The same things were measured in two ways. Each way mixes the same 7 hidden numbers, adds some noise and spreads widely along 5 directions of its own, which tell nothing about the thing.
Some things both ways: the first way, then the second way.
[  6.6 -13.5  14.5  -9.7 -19.0   8.1  12.2 -11.7 -11.5  11.1 -17.5  -0.7
  -0.7 -20.9   2.7   1.1  23.6 -11.5 -16.4  20.0  18.7]
[  7.1  12.2   8.5  27.5  -3.5  -2.6  25.4  -0.8  22.2 -11.6 -10.0 -11.2
  26.4 -26.3   2.8 -21.2   1.3   4.4]

[  9.5  14.7 -19.8 -14.9   4.1  -7.1 -36.0  13.2 -13.1  -1.9  -6.3  16.8
 -15.2 -19.2  -5.3  -4.6  -5.1  15.3   5.9  17.5 -18.5]
[  3.5  12.2   8.7  -0.7  12.9   7.3   8.2   2.9   4.7  -0.7  14.7  10.4
  15.5  18.3 -26.2 -16.2 -16.9 -14.7]

[-13.8  10.8  -4.0   5.2  -3.0 -10.6   1.1   3.9  -5.9  -2.7  -3.5   9.0
 -11.1  18.4  -7.3   6.5 -17.9 -11.2  -2.6   9.9  -4.9]
[ -4.6  17.0  -2.4 -10.8  11.4   3.1  10.0 -10.6  -9.3  -5.5 -14.0   4.8
 -10.4  -9.1   9.2  19.6  -7.0   6.8]

[-29.4  18.3  -5.5 -10.9  22.6   8.9   5.9 -22.0 -13.4   0.1  -3.5  40.1
  -6.0  -7.2  -9.5   6.6  25.6 -14.8 -24.9  25.3  12.8]
[  0.3   3.3   6.5   7.5   6.0  -5.0  14.0   3.7  -8.0   3.4   6.4 -10.5
   8.5  -5.5  -0.2   7.4 -21.4   6.8]

[  4.1 -22.6  13.5  13.6 -14.8  -5.3  13.2   9.9   6.3   1.4 -23.0   1.4
  -9.2   8.6  -6.5   2.4  17.1 -18.9 -15.5  21.3 -12.9]
[  1.4 -15.1 -32.4 -16.8 -17.0  -4.5   2.1  -3.8  -2.8  33.2  23.9  -9.6
 -14.6  25.9  23.6   5.3  21.7 -13.5]

[  5.7 -14.9  13.0  -3.9 -14.0 -13.8 -11.9  -8.5   5.6   3.5  -8.3  -6.1
 -10.6  -8.7  -2.1  -7.6 -12.7  -2.1 -19.7 -29.0 -11.3]
[ -4.7   7.4  -8.9 -17.6  10.2  -2.3 -12.4 -10.8  -3.7  -5.3   7.8  10.3
   0.0  17.3  13.0  12.8   4.3   6.4]

[-18.6  -3.4   3.9  15.0  17.1   3.4  13.1  11.9   4.5 -13.2  12.7   9.4
   6.0  -5.0  11.5   5.7   4.0 -11.8 -18.3 -27.4  -1.4]
[ -7.5  12.2 -10.6  15.2  10.1  12.0  -2.0  25.3  12.9  26.7 -13.7   8.6
  -5.2  23.3 -14.8  -6.2  17.3  -0.5]

[  4.1   6.3  -6.2   8.4  -4.8 -18.2  -4.4  -8.2 -15.5  -9.6 -30.1  16.2
 -18.7   3.4  -8.0   6.1   6.8 -12.7 -17.2  19.3  -5.4]
[ -5.1  21.3  -4.9  16.2   1.3   1.6   6.5   1.0  -1.0   3.8  -1.4  -9.2
  -4.3  -9.8 -25.3   5.5  -6.0   2.6]

[  3.5   3.2 -12.3  10.8  -0.3  -1.7   0.1  26.3   0.1  -6.3  -9.3   5.1
  -5.8  14.2  -3.1   6.3   0.6  -4.3   9.3  31.5 -16.2]
[  6.9 -10.6 -10.0  -2.4  -8.8   5.9  16.3  16.2  -3.9  19.2  12.8  -6.8
  -4.1  21.5   4.6  -4.0   3.5 -30.1]

[-12.6   3.4  -5.5  -9.0  13.4  18.7  13.0  10.5   1.2   4.0   9.9   5.8
   8.1  -6.0   3.5   0.1  23.2  -0.6   7.2  25.3  13.3]
[  9.3  11.8  -6.5 -14.2  -0.5  -7.6  19.3 -24.0  22.9  22.2  28.8   2.3
  14.1   5.0  -5.8 -39.2 -12.5  -4.0]

[ 13.0  -2.6 -20.4  -1.1 -18.3  -0.2  -8.2   4.7   6.6  -6.6  -2.1  -8.7
   5.0   9.1   9.1  -3.5 -32.3  -3.2   8.5 -29.3   1.0]
[  6.7  18.8  27.0  16.8  17.0   6.7  36.5   7.9   5.5 -10.3  -1.5  -9.8
  28.6  -7.1  -1.5 -21.4 -24.5  -4.2]

[  3.1  -3.0 -11.7   5.1   6.3  -1.5  -9.1  11.8  -7.7 -14.9   6.1  20.0
   1.5 -18.3   2.3  -9.6   9.9  -1.5   4.9 -11.3   7.5]
[ 14.6 -22.2 -12.1 -22.9 -10.0  -2.8  25.1   3.0 -21.2   8.5  36.1  -4.9
 -15.7  17.0  10.2  13.0 -28.1 -55.4]

[-22.0 -23.7  20.8   0.2  -3.9 -21.5  12.1 -23.2  14.4  -2.8  -5.9   1.7
 -14.9  -6.7   4.0 -16.5  11.4 -19.7 -42.9 -56.8  19.5]
[ -1.4  -8.3  24.3  20.2   9.6   6.2   2.2  15.0   8.2  -5.7 -24.6   0.1
  10.0 -16.9   5.1 -12.3   3.4   9.6]

[ -6.7 -10.3  -0.3  -2.4  -4.9   4.6  -0.5   0.5  14.3   1.8   1.6   6.0
   2.5   3.4  -5.1  -5.4 -10.0 -10.6 -11.5 -19.9  -6.5]
[  2.2   8.7   8.3 -11.4  17.0   2.1  18.7  -4.4  -4.5  -5.0   9.0   2.8
  18.8  17.6  19.2  -1.6 -13.0  -0.6]

[  6.8 -20.4  17.6  -2.0 -24.8  -7.0  13.1 -14.0   6.6   4.8  -9.2 -28.0
   1.5  -8.8  12.8  -5.5  -9.9  -9.2 -20.3 -41.6  17.9]
[ -5.4  11.4  -9.3   5.3  -6.6  -6.7 -22.1  -6.1  13.2  13.2  -6.9  -6.7
  -2.6 -10.0  -4.8 -10.4  28.1  27.6]

[ -0.7   0.1  -0.3  -8.7  -4.3 -13.4  -2.8 -22.8  -1.7   2.4 -12.2  -5.8
 -12.7   2.7   3.3  -4.9   0.5  -1.0 -10.9 -10.5  12.2]
[  3.6  -9.1  33.8  38.6   5.9   1.0  -4.4  40.0  15.8  11.1 -13.0 -22.8
  14.0 -10.9  -0.7 -41.2   3.5   7.3]

[ 15.3 -11.5  -0.2  -4.7 -11.6 -13.4 -17.8 -19.9 -10.5  -5.3 -18.6  13.1
 -13.3 -18.0  -0.9 -10.9   9.9  -3.4 -14.1 -12.5   4.5]
[ -5.1  -2.0  12.3  16.0   4.7  -2.5   8.8  -7.9  -8.8 -22.1  -6.0   0.6
  11.6 -26.1 -18.1  21.1 -23.1  10.2]

[-11.6   5.4 -12.9 -18.0  -7.0  13.1  -2.2   4.1  -5.5   7.5  -3.4  14.5
  -3.8 -10.6   5.5  -0.2   1.2  -8.0  -6.9  14.7  11.6]
[ -0.1 -14.3   7.0   1.4  -5.2   5.4  13.1  11.2  -8.0  -3.7 -36.2  18.0
   2.1 -30.3 -16.6  25.2 -11.3   5.9]

[ 19.4  -5.6  -6.5 -10.9 -14.5   0.8 -17.0   4.7 -12.0  -2.7 -14.0  15.8
   2.4 -36.0 -11.9 -14.9   9.2  -2.4  -3.3   2.1   8.7]
[  6.8  32.7  22.0  24.7   8.7   4.7  33.2  -7.6  15.5  -5.0  31.2 -28.5
  44.8   7.1 -23.6 -50.5 -10.9  -2.7]

[-20.2  12.1  -1.5   0.7  19.0 -14.9   4.1 -12.4  -2.6  -7.5   4.1   4.3
 -10.6   4.0   3.4  -1.5   5.0  -0.5 -11.1 -16.2  13.0]
[  5.4   1.0   8.5   4.1   8.9  -0.8  -8.6  21.2   8.9  15.0   0.5  -1.4
 -13.6   1.3  -4.2 -22.7  -7.5 -13.7]

[ -1.2  18.1  -2.0  -9.5  -3.2 -28.5 -23.6  12.8 -14.4   5.2 -14.2  -8.9
 -31.2  -7.7  -0.4   1.7 -16.5  13.7  -5.6  15.2 -16.8]
[ -1.0  -7.5  -6.8  -4.3 -14.6   0.7 -16.8 -15.5  -2.2  -1.8  25.6 -15.8
   8.6  13.7  -0.2 -10.1  28.4   0.5]

[-19.0  30.6 -14.3 -23.2  12.2   0.6 -12.7   4.0 -13.0   6.1   7.3  -0.7
  -8.9 -21.5  12.6   5.1 -16.0  11.1  -8.6  -1.9   9.2]
[ 20.6   9.2  -3.9 -29.6  -1.5  -4.1  17.7 -10.6  -3.5 -26.0  20.5  13.0
   4.6   5.8   8.1  -1.4 -21.7 -44.0]

Other things, the second way, with their names:
(314): [  4.9  -9.9  -0.7 -18.3  -1.8  -4.9   0.5 -10.9  -7.0 -21.5 -10.7  20.9
  -2.4 -20.1   9.1  23.9 -13.0  -5.6]
(358): [  0.5 -37.9  11.8  36.1 -20.1   5.4 -22.3  44.0   0.4   6.3  -7.2 -25.5
   1.8   1.0  -3.0 -12.7  35.5  -9.9]
(583): [-15.6  36.0 -10.2  -4.1  25.2  -1.1 -29.2  -3.4  24.6  22.0 -20.7  27.4
  -4.5  10.7 -14.6 -10.1  14.7  42.5]
(142): [  4.3   2.7  -6.8 -18.2  -3.3  -9.6  11.8 -38.3   3.8 -24.9   1.4  24.7
  11.6 -28.2  -3.5  16.3 -19.6   3.4]
(401): [ -2.3  42.6   0.5  -6.1  24.1   4.8   7.9  -3.7  -1.3  -4.4  -6.7  -0.7
  -8.2   4.1   1.6   0.6 -10.5   0.4]
(540): [ -2.1  11.9   6.9  -3.1   7.6   9.8   9.4 -19.1  -2.8 -29.2   4.2   5.1
  29.2   9.1   1.9   2.6   9.0   3.0]
(89): [ 12.0  -6.3 -13.5 -46.2  -5.7  -2.3  25.1 -27.0 -33.0 -32.5  11.1  20.3
 -22.8 -14.5   9.6  48.4 -39.5 -49.1]
(365): [  2.1   8.9   5.3  13.5   9.0  -7.2  15.9   4.5   1.2  -7.0   4.1  -9.4
   3.5  -7.4  11.6   4.1 -21.2  -6.2]
(137): [-12.4 -16.2  -5.4   4.6  -1.0  -7.5  -3.4 -22.4 -12.4  -3.2   9.6   4.8
   8.4 -10.6 -11.8  35.2 -13.1  27.2]
(520): [ -4.2  34.1 -17.8  20.6  13.5  -2.0 -11.3  15.5  24.7  19.5 -12.8   7.7
 -21.0   0.0 -18.1 -11.8   3.8  -3.4]
(455): [ 21.1  -2.8  20.3  22.5   4.8   7.7  22.9  48.8  27.6   3.1 -38.2   9.3
  -4.3 -20.7   5.5 -38.0  -8.4 -40.5]
(366): [ -0.2  -4.7   2.5  -7.1   2.6   5.1 -13.9  18.7  -8.7  -7.9 -40.3  16.2
 -10.1 -13.7   4.6  21.4  12.3   6.5]
(379): [ -2.2 -18.1   0.4   2.9  -8.0  -3.7  -5.0  -4.1 -10.4  -6.1 -10.4   1.9
  -6.5 -24.6  -1.1  23.8  -1.5   9.3]
(592): [-19.2   8.0   5.0  -0.6  10.6  -0.3 -10.0 -31.1 -16.0 -19.4  -9.6   7.8
   5.1 -24.7 -19.8  35.9  -7.3  41.8]
(500): [ -9.9 -15.6   6.9  20.0   2.9   5.3 -16.3  23.5 -10.1   4.8 -24.3   0.4
 -20.9 -16.6 -15.5  21.3   1.5   5.6]
(60): [  1.3 -17.3  17.1  -5.9   2.8  -4.7   8.1 -21.4   7.0  -6.4   5.2   7.4
  24.1 -13.7  13.1 -14.1  -8.0  17.3]
(403): [ -2.8   5.2  -0.6  13.4  14.4  -3.3 -21.8  23.3  26.3  13.1 -28.0  23.1
 -10.1  -3.3  -4.0 -11.4   6.5  10.5]
(476): [  2.3 -26.7  23.2  -1.4  -7.4   9.1 -14.9  16.1 -33.4 -39.1  -2.4  -7.2
  16.9   3.7  -2.2  25.5  10.7 -12.2]
(566): [  9.8 -10.4 -13.5 -22.3  -5.0   9.5  -2.2  16.7  -7.6  -6.2  -0.4  22.3
  -7.9  26.8   4.4  12.6  10.2 -41.5]
(26): [ 16.4 -19.6  36.5   4.8  13.4   5.9  20.7  33.3 -11.3 -50.6 -36.5  19.7
  14.4 -24.5  19.2  19.1 -33.1 -34.1]
(31): [ -6.7  -8.6  -9.8   2.7  11.5  -5.7 -11.4  23.1  -0.8  30.5  -1.9   7.6
 -12.6  19.0  -0.5  12.8  -8.0   8.0]
(102): [  6.0   2.5  -5.6 -20.3   9.9   1.4  -9.6  12.9   3.5   3.7   1.8  27.4
   0.1  27.1  -2.5  -2.3  -3.0 -17.8]
(263): [ 10.0  -9.1  10.3 -11.2 -12.4   0.2  20.7 -18.1 -20.5 -28.4   6.1  -8.4
   6.2 -26.5   1.0  16.2 -15.6 -17.4]
(78): [  1.4  -2.2  -4.6 -21.7   6.4  -4.7  -8.0  -2.4 -11.3   3.2  14.7   3.3
  -9.1  18.7  19.6   8.2  -5.1  -8.2]
(409): [ -8.0 -15.7   5.6  36.5 -14.9  -0.8 -23.9  23.3  -3.6   0.0  -3.6 -18.2
   9.8  -8.1 -29.5   6.7  20.3  15.8]
(495): [  8.3   0.7  15.7  21.7   9.2   2.0   9.6  39.2   1.6 -11.6 -22.5   3.0
   7.1  -5.5  -4.5   3.2 -14.7 -18.8]
(387): [  3.4 -18.3  -3.2   5.2  -7.0  -1.6  13.8   7.4 -11.8   3.9  26.1 -19.0
   5.9  18.7  12.2   5.8  -4.2 -21.9]
(269): [ -3.1   8.9 -21.4 -30.0  10.8   5.8  -3.0  -3.5   0.3  24.6  -8.1  33.9
 -28.2  14.8 -12.2  10.8  -6.0  -8.6]
(593): [  2.5   6.9 -24.1 -26.2  -6.5   2.1  -5.6  -5.8 -17.5 -12.5   0.1   6.6
 -21.5  11.2  16.9  33.4  12.8 -21.9]
(604): [ -1.0   3.8   2.2   6.2  -3.7  -7.4   7.6 -15.2  -3.3   4.3  14.1 -12.9
   5.6 -19.1 -18.7  -1.1 -15.1  11.3]
(333): [  2.0  -7.2 -13.1 -13.7   3.8  -5.4  12.0  -9.0  -9.5   4.1  19.2   5.7
 -15.1   6.8  12.0  19.2 -25.9 -23.4]
(271): [ 17.9 -13.4   4.9   4.9  -5.9  -4.3   9.9  27.6  17.4  10.4   0.3   3.9
   9.1   6.6   9.5 -29.3  -2.1 -28.3]
(322): [ -7.0  10.8   2.0  25.2  22.3  -7.4 -13.3  31.4  14.9  18.9 -19.4   5.0
 -15.0  -2.8  -5.4   0.1 -15.1  11.8]
(168): [ -8.4  13.6 -27.4   1.8  -7.2  -7.1 -18.5   1.4  -0.7  26.4  14.9 -17.4
 -15.7  16.7  -2.6   8.1  21.4  11.9]
(613): [  5.5  -0.8 -10.2 -28.7   3.5   0.5   3.6  -7.5  -7.4   2.1  21.8  14.3
   6.5  30.2   6.2   4.4  -4.2 -15.3]
(213): [ -1.4   5.8  26.9   5.5  18.2   4.4  12.3 -15.1  10.5 -21.6 -13.7  24.1
  28.7 -26.1 -22.0  -9.3 -25.4  18.0]
(558): [  3.8   8.2  -8.8  -2.7  10.3   0.5  10.9   6.2   6.4   1.6   6.2  12.8
   0.8  19.3   9.7   0.6  -8.7 -22.3]
(451): [ -6.4  -1.1 -23.8  -7.9   4.5 -11.5 -25.1  13.0  10.7  45.7 -14.2  16.5
 -41.4  -2.6  -5.4   6.6  -1.3  12.5]
(549): [  0.4 -11.4   5.5   2.6   8.6  -3.3 -23.6  30.3  12.4  19.4 -25.1   8.2
  -8.3   4.4  22.7 -13.4  16.6  11.4]
(184): [  0.2 -22.3   6.4   1.3  -0.8  -2.4   1.3   2.5  -7.5  -6.2 -10.4  -3.6
  -0.3 -10.5  27.3  14.8   3.3   5.6]
(22): [ -6.1   8.6  -9.1   4.2   7.8   6.5  -8.2  30.8   1.0  35.3 -30.6   4.5
 -36.3  -0.1  -5.0   3.1   9.2  -1.1]
(530): [  6.7 -30.8  -5.2   4.0 -11.8 -10.4   2.2   8.0  -0.1  -7.5 -13.3  14.9
  -1.4 -19.9   9.0  23.7  -6.2  -8.9]
(257): [ 14.6   1.8  18.7  12.6   9.4  -5.4  33.5  13.7   6.9 -10.9  -4.9  -1.2
  11.2 -21.7   6.3 -10.5 -38.0 -22.5]
(42): [ -1.7   1.0  -3.6   6.4   6.7   6.8 -17.9  29.9   0.1  13.5   1.3   0.8
  -4.0  33.2  -6.6  -2.7  15.0 -11.0]
(580): [  8.5 -42.1  -5.9  -0.9 -20.6  -7.3 -35.8  37.8 -14.1  -0.4   0.2 -10.5
 -26.8   9.7  24.0  15.8  25.0 -33.1]
(460): [ -6.8  17.7  -8.7   2.7   4.6  -6.1  17.0 -25.8  -5.6  -9.2  -3.7   5.8
  -0.9 -28.1 -17.1  28.3 -23.5  14.9]
(393): [ -6.2  -3.1  -5.1  12.7 -10.8  -8.0   0.7 -12.5  -4.8  14.1  13.5 -16.3
  -1.9 -20.3 -27.7   2.9  -6.4  16.3]
(81): [ -7.5 -10.2  -4.1  17.2  -8.3   4.2 -19.7  29.0 -16.0   4.9 -13.8 -13.2
 -12.1   4.8  -9.5  24.6  19.9   0.2]
(144): [ -7.0  35.0 -11.8 -17.7  17.5   6.8 -11.1  -1.0   6.0  23.0 -14.4  16.8
 -13.1  13.8 -17.0  -6.8  10.4  16.7]
(405): [ -5.6  15.7   8.5  -2.1  25.4  -2.8   2.6  -7.0  -0.1  -0.3  19.7   0.0
  12.8  21.7   7.6  -2.1 -19.9   8.0]
(338): [ 10.6 -24.3  13.5 -17.6   0.2  -1.6  11.0   0.3  -4.3  -3.0  25.3  -8.6
  24.3  26.5  39.4 -16.7   0.5 -15.5]
(375): [ -2.2  25.5  -9.0  -1.2  -6.3  -6.5   2.5 -31.1  -5.3 -15.7  22.8 -25.1
   8.3  -6.9   4.8   4.6   9.0   8.8]

Some of these things the first way, each followed by its name:
[  7.7  -3.8   4.8   4.7   3.1  -3.9  -8.7   6.4  -0.5  -5.2  -0.3   2.0
   0.4 -10.0  -3.2  -1.2  -0.1   2.7  -4.4 -10.1 -12.8]
(42)
[ -4.4  14.2 -18.5 -16.4  -2.1   3.1  -9.8 -14.0 -13.4   2.2  -2.0   5.3
  -8.1  -6.1  16.9   4.1  -8.5   2.6  -3.0  -1.5  14.8]
(257)
[ 20.3 -16.6   3.7   3.7 -12.8   2.2  -3.6 -17.4  -8.4  -7.5   2.6  -2.6
   9.6 -13.3  10.2  -4.4  -3.6  -1.7   1.7 -34.1  14.1]
(365)
[ -2.6   2.1  -3.0  -4.5   7.3  11.9   7.9  -4.9  -4.6   5.8   7.9 -11.7
   0.2   3.4  22.8  12.0   7.2   8.3   6.1  10.7   5.9]
(530)
[ -1.9   0.3  13.2   2.5  12.5  -5.4   5.8   0.1 -11.9  -2.9   5.8  -3.2
  -0.8 -18.2   2.9  -2.3  23.3   7.3   0.5   4.7  12.9]
(358)
[ 23.2  -5.0   0.5  -6.9 -20.9  22.3   2.0  17.3  -1.4  10.3  16.4 -23.9
  25.7  -0.2   0.4   0.2 -21.8  11.3  41.9  13.3   4.6]
(366)
[-37.3   6.5   3.6 -17.2  20.2  -1.9   4.3  -7.4   6.2  10.8  12.4   9.5
 -15.6  -0.6   2.4  -4.4  14.8  -0.5 -14.7   3.5  10.0]
(60)
[  8.4   2.0  -4.0  -4.2   1.9 -10.7 -26.5  -8.9  -5.3  -1.6  -4.1  15.5
 -12.7   1.5 -10.5  -1.9  -7.4   6.7  -0.1   2.4 -22.3]
(405)
[ -3.5  -5.9   1.7   6.5   0.8 -11.6   0.9   3.9  -6.4 -10.8  -4.3  21.0
  -3.7 -11.6 -12.7 -12.6  15.6 -12.3  -5.4  -2.4  11.6]
(89)
[  3.3   2.3   4.8  12.3   7.2  -3.4   5.6  -8.0 -16.5 -13.9  10.6 -10.1
   5.7 -12.8  26.5  10.6  -6.9   4.5  -3.6 -35.9  14.2]
(520)
[ -4.0  23.1 -20.8  -0.8  11.9  -5.5  -7.6  -1.6 -20.6  -9.4  -1.5  11.5
  -8.6   0.6   8.9   7.5  -1.4   4.5   8.2  14.0   9.4]
(393)
[ 21.9  13.5  -9.5  -1.0 -19.8  -6.9 -22.7  10.8 -21.8   0.8  -7.5   4.6
  -3.0   3.1 -15.3   5.9 -29.3   5.8  26.5  29.8 -14.1]
(401)
[-38.2  -0.2   7.1   4.8   5.5 -11.1  17.3 -13.6  -0.4  -9.5  -1.1  20.0
 -10.1  -7.4   7.9  -1.1   2.1 -29.2 -45.7 -42.7  23.5]
(22)
[  1.1  19.6 -18.2  -5.7   9.0  14.0  -4.1  -1.8 -10.4  -3.6  15.3  -7.4
  10.8  -2.3  20.5  12.9 -19.2  11.5  12.2 -10.6   7.9]
(495)
[ 14.8  -0.4 -12.2  -6.5  -3.6  11.0 -19.9  -3.8  -8.3   1.4   1.1   9.8
  -0.1   0.1   4.6   6.9  -6.7   9.2  12.0  13.7 -15.0]
(31)
[ 20.9   6.6  13.2 -10.9   0.6   2.5 -12.3   1.9 -28.4   7.5  15.5 -10.8
   6.3 -29.6   1.0  -0.3   9.7  28.0  29.8  23.4   9.0]
(580)
[-16.1  -1.3   5.2   9.9  20.5  -1.8   7.2  -2.7  -5.2 -12.8   4.2  24.6
  -1.6 -11.9  -2.9  -1.6  26.4 -10.5 -18.7  -6.6   4.1]
(387)
[ 34.3  -1.9  -2.5   0.8  -2.0  15.0 -12.8 -12.9 -23.5  -0.7   6.3   4.2
  10.9  -2.0   0.8   9.8   8.1  17.4  37.0  33.0  -4.4]
(322)
[  8.6 -12.9   1.1   9.7  11.0   3.9  -0.4  -7.3  -0.2  -9.0   2.2  13.0
   2.8   3.0  -1.6  -0.7  23.8  -0.1   6.0   6.5  -5.5]
(137)
[-11.3   1.1 -11.1  12.3  20.6  -8.4  13.9  -1.0  24.0  -5.4  -5.2  -6.5
  -8.7  47.5  -5.9   1.5  10.1  -3.0   5.1  15.6 -13.5]
(213)
[  6.1  22.6 -22.5 -15.9  -6.1  -7.1 -26.2  -3.1 -25.3   0.2 -10.0  10.8
 -15.6  -9.6   3.4   2.9 -12.8   9.8  10.1  22.0   3.7]
(604)
[ 22.9 -17.2  12.1  14.9   9.4  15.7  19.0  -5.0  -2.6 -12.1  10.1  -7.5
  29.4 -16.4   2.2  -4.0  31.5   1.7  12.2 -10.8  17.7]
(409)
[ -2.3 -24.2  14.1  18.5   1.7  -7.7  19.2  15.5  24.4  -7.2  -9.8  -9.9
   1.5   7.7  -6.0  -6.6  15.0 -15.3 -19.7 -17.1 -11.9]
(566)
[-15.5  15.1  10.1   1.9   3.0 -14.4   8.3 -11.6 -15.9  -2.8  -8.8   3.3
  -9.0 -10.5  -3.2   6.2  -1.5 -10.4 -23.8  -5.1  14.4]
(375)
[ -5.2  12.9  -8.6   0.6   8.3  -0.1   1.3   2.6  -9.1  -3.9  14.4  -7.6
   0.8   7.5  13.8   6.6 -10.6   8.3  17.6   0.0   9.5]
(379)
[-0.2 -3.4  8.3 -5.6  3.5  8.8  8.8 -3.2 -2.7  8.7  3.3 -0.6  3.1  1.4
 -7.5  0.6 19.4  1.6 10.4 30.5  5.5]
(314)
